All rows are made from the same 11 directions, up to rounding. Whole rows:
(in the rows, 128 means zero)
[[126 146 158 135  95 157 132  92 141  87  95 117 132 130 136 110 111 112
  191 106 109 111 105 118 151 177 166]
 [ 77  98 142 140 112 122 122 172 115 148 152 121  77 117 148 123 120 150
   94 134 141 105 107 149  97 153 159]
 [108 169 132 172 180 153 122  98 168 160 113 129 138 125 120 144  98 110
  119  89 145 187 143 112 116  85  87]
 [ 97 114 199 165 136 167 106 162 131 116 113 112 111 140 120 147 184  94
  122 130 181  63 143 109  83 157 129]
 [160  90 168  99 116 117 147  79 101  69  74 110 181 108  79 137 114  84
  134 115 129 156 178 129 115  98 141]
 [197 167  55 170 123 104 109 109 134 120 135 169 140  88 154 166 127 119
  124 132 163 165 169 110 110 175 160]
 [ 99 150  88 134 150 105 128  89  72 128 137 147 190  94  99 156 134 157
  124 112 139 207 170 126 113 183 159]
 [124 105 162 103 121 125 160 138 141  79  48 125 154 134 131 149  99 114
  108 154 177 109 143 144  99 105 144]
 [ 93 112 140 119 119 145 137 118 123 129 155 114 132 136 139 125 128 151
  116 119 115 124 141 140 122 151 157]
 [130 149 127 115 131 133 139 131 114  66 111 127 168 133 112 152 164 114
  174 131 152 133 157 125 137 182 132]
 [ 99 100 177  75  88 159 167 104 148 119  73 118 156 179 160  97  96 170
  120 159 103  49  87 141 142 117 175]
 [132  84 132  63 125  93 138  93  59 108 114 116 195 128  59 116 153 142
  135 151  95 142 143 133 151 121 132]
 [138 143 102 141 186 158 111 143 212 130 167 101 123 171 124 154 157 106
  133 141 155 136 168 119 153 109  62]
 [113  95 202 111 103 165 141 155 173  67  54 100 123 170 141 131 133 102
  143 168 174  28 115 131 118 144 152]
 [177 106  94 163 103  88 102 168 153 133 150 128  36  82 151 124  86  93
  113 130 139 141 112 141 116 116 132]]

The start of a row, then its end:
[117 119 166 104 104 137 139 132 114 101  92 121 135 143 122 110 136 127
 158 138 118  84]
[ 98 129 141 141 140]
[153 154  83 103 164 152 133 113 161 171 174 144 179 188 146 136 178 171
 106 159 110 105]
[152 112 160 100  87]
[ 90 106 163  85 155 168 160 131 135 119 156 103 176 181 124 143 171 147
  98 130 128 108]
[182 140 122  98 103]
[110 100 143 125  94  92 132 168  93 100 114 120  76  88 122 113  96 113
 139 120 130 137]
[ 95 155 116 142 150]
[148 113 132 130 168 136 106 126 149 133 138 109 145 149  89 144 172 101
 120 146 146 122]
[164 110 133 100  81]
[156 204  89 153 166 157 125 148 217 135 115 146 120 168 166 143 129 118
 162 140 154 119]
[108 109 163 113  68]
[148 134  71 129 112 100 103 113  93 133 173 140 133 108 120 123 153 152
 152 140 105 143]
[126 121 152 200 162]
[148 174 126 155  97 142 139 217 121 147 197 161  39 123 209 113 155 125
 134  90 108  86]
[ 90 137 117 117  96]
[162 140 130 155 121 150 115 131 184  96 106 123 113 137 150 144 130  93
 149 141 164  96]
[139 113 127 154 138]
[ 92 115 118 131 140 129 118 132 138 114 148 104 125 129 114 139 133 134
 135 135 144 145]
[144 138 132 174 143]
[243 114 168 132 124 135 108 105 105 104  97 141 172 129  89 145 209  56
 128 140 143  73]
[184  79 108  81  95]
[114 126 167 143  75 127 134 133 125  63  35 132 116 104 146 130  90 109
 163 141 172  88]
[ 94 131 104 201 206]
[143 118 154 140 148 129 107 151 119 128 121 123 124 131  96 137 175  94
 127 138 152 103]
[139 110 115 110  91]
[ 85 118 130  93 138 197 144  77 167 186 235  95 152 202 160  96 149 196
 107 109  39 106]
[144 133 174 112 126]
[171 117 163 134 100 115 118 147  95 104  80 144 123 112 117 128 157  92
 137 145 150  74]
[117 111 105 130 135]
[141 121 198  80 124 169 179 146 131  64  93 118 176 173 134 144 170 101
 132 126 143  73]
[171 133 115  81  98]
[161  42 116 109 155  95  99 130 153 152 146  92 115 133  79 133 131 107
  66 178 140 128]
[164 134 124  60  98]
[164 123  73 125 141 101 107 130 139  78 124 125 160 123 102 169 163 114
 147 177 180 140]
[177 122 137 197 144]
[163  90 123 130  67 159 129 104 167 165 230 110  60 135 202  85  97 147
  96  97  45  95]
[127 143 140 109 172]
[135 179 127 139 107 122 163 209 111  92  93 179 110 116 192 158 137 127
 126 130 186  97]
[117 141  85 145 130]
[121 109 143  93 128 115 152 125 111 111  78 133 169 136 116 137 119 139
 107 153 146 119]
[136 138 115 105 135]
[115 119 161 110 124 183 153  76 156 123 127 117 183 171 153 135 134 151
 104 125 119  95]
[170 123 120 125 161]
[175 155 155 157  89 152 132  81  93 179 129 175 136 110 172 107 127 136
 100  85  84  98]
[118  98  96  95 157]
[171  92  76 113 168 112 103  66 235 143 115  81 128 150  86 116  56 107
 128 165 111 181]
[131 127 192  61  91]
[112 145 186 115 140 166 148 123 134 163  73 146 162 175 139 115 142 144
 109 139 126  61]
[ 94 108 120  67  99]
[195 194 132 146  65 137 155 122  61 176 156 207 113  98 209  95 133 147
 120  64  57 101]
[ 91 110 107  89 139]
[ 99 126 174 123 137 131 141 148  94 147  92 141 139 133 118 125 139 133
 103 127 139 104]
[110 126  99  88 109]
[ 89 182 108 127 111 101 133 140  78 157  84 172 126 114 138  96 104 177
 168 132 106 127]
[ 27 126 152 165 143]
[146 161 116 128  86 155 133 137 166  89 107 142 125 157 185 125 138 143
 176 158 139  55]
[ 98 120 153 209 176]
[129 177 122 129 112 110 130 175  68 153 127 174 110 121 143 105 162 149
 157 125 108  97]
[ 59 119 138 140 106]
[145 105 123 138 130 120  91 111 107 169 165 122 118 123  99 109 161 128
 122 135 100 115]
[121 108 138 130 123]
[199 171  58 168 115  96 107 115 107 147 161 174 117  78 152 140 127 122
 130 109 122 173]
[141 111 121 151 141]
[170 143 122 167 120 133  92 143 101 148 174 148 108 113 133 134 195 110
 131 121 129  96]
[141  98 112 159 125]
[ 56 104 172  98  99 173 170 114 155 130 119 110 134 168 181 110  85 182
  98 128 110  82]
[111 156 119 135 186]
[125 167 119 139 160 135 139 124 154 131  80 150 161 137 135 154 114 129
 119 135 168 145]
[134 119 117 108 107]
[ 95  63 149 109 128 134 131 107 145 109 110  96 155 141 115 147 116 141
  81 164 162 112]
[171 143 101 147 180]
[178 141 133 101 110 122 154 120  96 161  89 182 173 143 157 122 142 156
  84 152 117  75]
[115 113 110  66 124]
[163 146 120 156 144 144  88 109 161 178 161 120  96 142 114  97 144 108
 157 117  85 118]
[ 94  96 170 100  80]
[149 149 102 119 127  78 135 170  75 112 104 161 128  96 114 138 138 121
 139 136 146 151]
[113 134 121 124 106]
[125  97 142  95 106 111 156 228 126  88 107 136 100 146 165 149 151 133
  92 183 186  52]
[126 160  94 124 130]
[117 137  97  96 132 117 169 154 167  78 128 115 120 133 152 141  78 129
 141 124 137 176]
[141 169 147 115 114]
[148  66 104 105 161  83  96 116 180  54  98  53 119 117  29 136  98  58
 183 164 152 194]
[152 142 182 131  95]
[133 110 148 155 144 147 130 124 167 140 143 113 103 119 143 145  99  99
  80  99 145 152]
[171 134  90  71 114]
[ 86 164 154 153 150 168 132 100 135 191 137 139 133 143 145 112 115 152
 113  86  99 137]
[105 113 122  93 109]
[129 145 144 158 114 142 144 130 107 136 159 146 111  96 166 140 117 120
  99  70 125 155]
[160 133  81 113 141]
[113 122 123 122 130 101 133 125  61 107 152 126 145  88  92 139 141 122
 136  96 121 190]
[162 139 114 150 134]
[ 95 106 198 119 122 172 135 157 187  99 101  82  86 172 133 106 119  98
 159 130 130  65]
[ 93 136 146 109 106]
[104 183 143 135 142 147 173 134  75 116 170 150 151 102 145 147 139 124
 131  36 110 204]
[176 140  98 104  98]
[ 70 101 172 115 123 180 104 106 178 147 157  65  94 187 111  69 133 141
 183 132  65  70]
[ 64 122 197 155 126]
[186 119  83 134 107 115 110 101 142 126 157 132 125 115 140 129 126 126
 127 141 115 131]
[149 120 140 152 158]
[143 110 127 131 132 128 100  98 130 139 169  97 109 123  88 101 135 106
 160 108  79 151]
[123 118 166 122 107]
[144 109 101  76 121 120 146  78 135 106 141 107 169 143 109 113 107 145
 149 133  79 161]
[143 141 178 122 137]
[179 150 148 145 117 150 125 115 144 118 108 140 131 132 141 129 141  94
 145 115 128 101]
[133 104 126 109 117]
[142  81 127 107 125 116  97 116  96 152 118 133 172 152  96 130 195 157
  96 204 143  51]
[134 104 123 162 160]
[137  81 178 120  93 130 120 173 114 107 132 109  81 131 128 112 157 102
 128 142 129  56]
[112 133 115 129 135]
[155 148 142 121 105 131 150 110  94 121 128 148 142 113 140 117 125 122
 139  90  94 139]
[131 125 125 105 129]
[135  80 168 126 114 164 133  86 191 115 124  85 117 146 139 119  86 105
 108 119 116 113]
[154 134 125  94 151]
[136 163  90 157 155 128 120  64 166 148 134 123 132 105 117 124  63 116
 148  82 100 227]
[133 121 154 105 113]
[125 146 163 147 146 127 115 160 117 121  60 143 133 130 104 140 156  99
 142 148 178  92]
[103 106 109 124  99]
[118 126 133 133 134 145 117 129 138 137 194  98  93 134 118 106 141 115
 157  91  82 147]
[125 131 159 123  98]
[ 94 124 158 138 125 157 126 133 137 129 165 103  98 136 134 113 132 122
 144  95 105 124]
[123 133 134 137 124]
[137 140  96 124 147 128 115 112 191 146 109 118 121 155 125 112  95 135
 149 157 119 129]
[ 89 122 177 112 105]
[178 141 113 130 137 122 131 127 126 127 120 152 153 126 132 150 149 115
 109 136 147 127]
[160 115 113 100 109]
[ 77 160 142 125 155 149 155 116 134 134  94 138 170 145 135 142 111 153
 119 117 146 148]
[130 131 116 118 122]
